The groups are shells around one centre, one inside the other: the same stretched ball of 7 dimensions in 6 sizes.
(in the rows, 128 means zero)
Known rows, each followed by its group:
[131 178 123  89  90 100  67 129 166 115]
dem
[122 155 144  82  98 144  52 119 147 153]
Dufav
[127 153 119 133 119 105 121 147 121  73]
dem
[135 133 123  77 142 101 108 101 121 105]
sobab
[137 150 152 162 123  97 122 118  93 136]
dem
[126 137 141 130 119 151  99 127 113 113]
sobab
[130 154 115 165 132  91 155 122 119  81]
dem
[146 146 112  98 145 119  79 105 110 117]
Tatez
[134 134 138 114 125 113 123 112 120  93]
befof
[147 119 104  81 156 149  92 107 108  63]
nop
[127 130 132 119 156  92 143  93  98 136]
nop
[149 123  85  98 167 159  90 119  98  46]
dem
[124 131 122 115 162  87 152  85 108 130]
dem
[128 143 112 128 119 151 106 139 131  59]
Dufav
[128 160 136  72  92 146  37 132 153 129]
befof
[105 139 111  77 124 150  98 122 155 102]
Dufav
[150 145 107 161 152  68 175  96 111  60]
dem
[149 143  96 130 149 122 104 138  96  51]
Dufav
[143 138 110 143 131 143 117 127 116  48]
sobab
[114 148 138  96 123 135  67 135 110 162]
sobab
[127 123 114 101 148 137 110 140  96  70]
Dufav
[123 130 122  94 157 115 109 108  98 135]
Tatez
[148 161 120 146 137  66 133  93 118 117]
Dufav
[134 150 124  83 110 115  86 121 146  89]
dem
[130 162  89  67 130 116  71 115 156  99]
Tatez
[157 138 112 174 165  75 171  92  84  73]
befof
[127 148 152 122 117 116  97 108 116 158]
Tatez
[123 170 142 110 101  87  92 115 146 155]
nop
[150 148  94 115 156 115  98 101 111  93]
sobab
[121 136 117  73 127 173  57 127 132 112]
nop
[146 126  82 124 168 136 127 127  96  24]
befof
[119 124 113  56 153 130 102  96 129 118]
befof
[142 146 116 116 132 140  75 134 106  94]
Tatez
[127 167 103 115 107 146  81 120 166  94]
befof
[118 151 121 110 113 155  83 124 145 115]
nop
[150 159 104 146 137  98 122  99 126  87]
Tatez
[110 149 103  93 128 138 100 124 149 103]
Tatez
[110 132 112  71 135 157  92 108 145 115]
sobab
[155 142 102 109 155  95 119  78 122  89]
nop
[136 168 106 107  98 133  71 140 158  68]
nop
[114 123 143  72 129 138  95 122 117 124]
befof
[115 151 122  80 104 131  93 117 168 104]
Dufav
[122 134 125  70 131 158  52 139 110 122]
Tatez
[107 140 109  76 118 174  67 158 139  85]
befof
[149 143 116 141 151 104 114 115  87  99]
Tatez
[142 137 122 127 147 121  97 135  79  98]
Dufav
[127 150 138 128 115  91 140 101 142 111]
dem
[112 148 132  89 102 168  50 160 130 116]
sobab
[110 154 131 114 105 131 108 119 155 124]
Tatez
[115 158 103  94 117 149  80 117 163 113]
sobab
[121 135 116  83 124 179  60 140 126  95]
Dufav
[140 158  81  54 121 141  48 129 163  59]
befof
[142 128 109 115 157 140  96 130  83  79]
nop
[117 145 152  78 119 123  60 131 108 175]
sobab
[116 129 122 121 139 129 138 116 120  93]
Dufav
[126 154 148 136 124  89 115 112 108 159]
nop
[102 126 150  79 117 161  85 126 125 145]
dem
[133 161 128 122 109 127  68 150 116 112]
sobab
[158 140  99 116 148 122  92 129  97  51]
nop
[133 163 122  67 115 119  38 126 135 144]
befof

New rows, each followed by its group:
[121 133 122  84 140 126 110  91 135 126]
Tatez
[152 135 106  84 138 141  72 124 115  60]
Dufav
[128 136 107 103 133 167  80 140 118  74]
nop
[133 141 111 141 129 136 127 123 127  61]
nop
[129 155 119 130 137  94 115 123 109 122]
Tatez
[146 133  87 123 157 120 125 136 100  24]
befof
[119 131 131  97 148 116 123  82 122 152]
dem
[137 149  82 110 127 146 103 127 153  29]
Dufav
[130 129 123 108 162 110 125  86 102 135]
Dufav
[133 148 119 108 150  74 122 100 109 133]
Dufav
[119 140 125  90 114 177  55 149 125 104]
sobab
[137 144 119  76 136 125  75  94 131 132]
Tatez
[123 138 102  83 141 155  68 147 111  89]
Dufav
[125 152  98  79 116 129  97 118 170  67]
Dufav
[128 154 149 148 117  88 124 122 108 137]
Dufav
[113 147 160 117 103 126  98 119 129 158]
Dufav
[132 141 120  64 122 140  71  98 151 113]
sobab
[151 132 103 139 168 121 125  95  91  85]
dem
[123 117 125 101 158 120 140  93 107 112]
sobab
[133 163 141 129 100  97 110 107 148 123]
sobab
[148 145  80 142 166  99 140 112 104  52]
dem
[132 153 142 139 131  59 145 100 112 140]
dem
[127 148  95  70 143 128  65 139 119 100]
sobab
[150 136  76 117 171 103 145  83 125  47]
befof
[130 130 101  93 169 114 112 109  98 108]
sobab
[125 134 130 108 123 156  79 153 103  91]
sobab
[122 152 134  81 119 113  66 136 118 145]
Tatez
[140 138  92 125 144 126 135 109 133  40]
Tatez
[120 134 111 116 145 117 135 121 117  88]
Tatez
[157 154  79 128 148 100 116 123 119  31]
Dufav
[153 126  99 111 169 126  97 131  71  61]
dem
[114 152 113  69 108 176  38 145 149 114]
Dufav
[138 137 100  83 149 115 116  77 146  90]
befof
[113 164 145  89 107 117  56 127 130 189]
dem
[145 154 107  99 139 108  95  80 141 118]
befof
[139 134 140 113 123 130  92 135 100  91]
befof
[107 163 125 122 103 109 127 118 167 116]
dem
[119 167 110  71  91 156  48 125 186 108]
sobab
[109 150 145  62 102 147  55 110 156 172]
befof
[132 129 107  88 148 141  84 145  96  76]
nop
[138 151 113 125 120 148  77 144 117  78]
Dufav
[134 134  80  66 165 129  97  93 134  84]
dem
[144 166  92  80 119 125  55 127 151  78]
nop
[125 132 119 113 157  98 130 119  92 111]
Dufav
[130 155 141 129 123  96 113  97 125 155]
Tatez
[135 156  88 106 144 114 104 100 142  95]
Dufav
[153 133 118 135 169  75 143 100  75  96]
Dufav
[120 145 158 133 107 125 109 119 122 142]
sobab
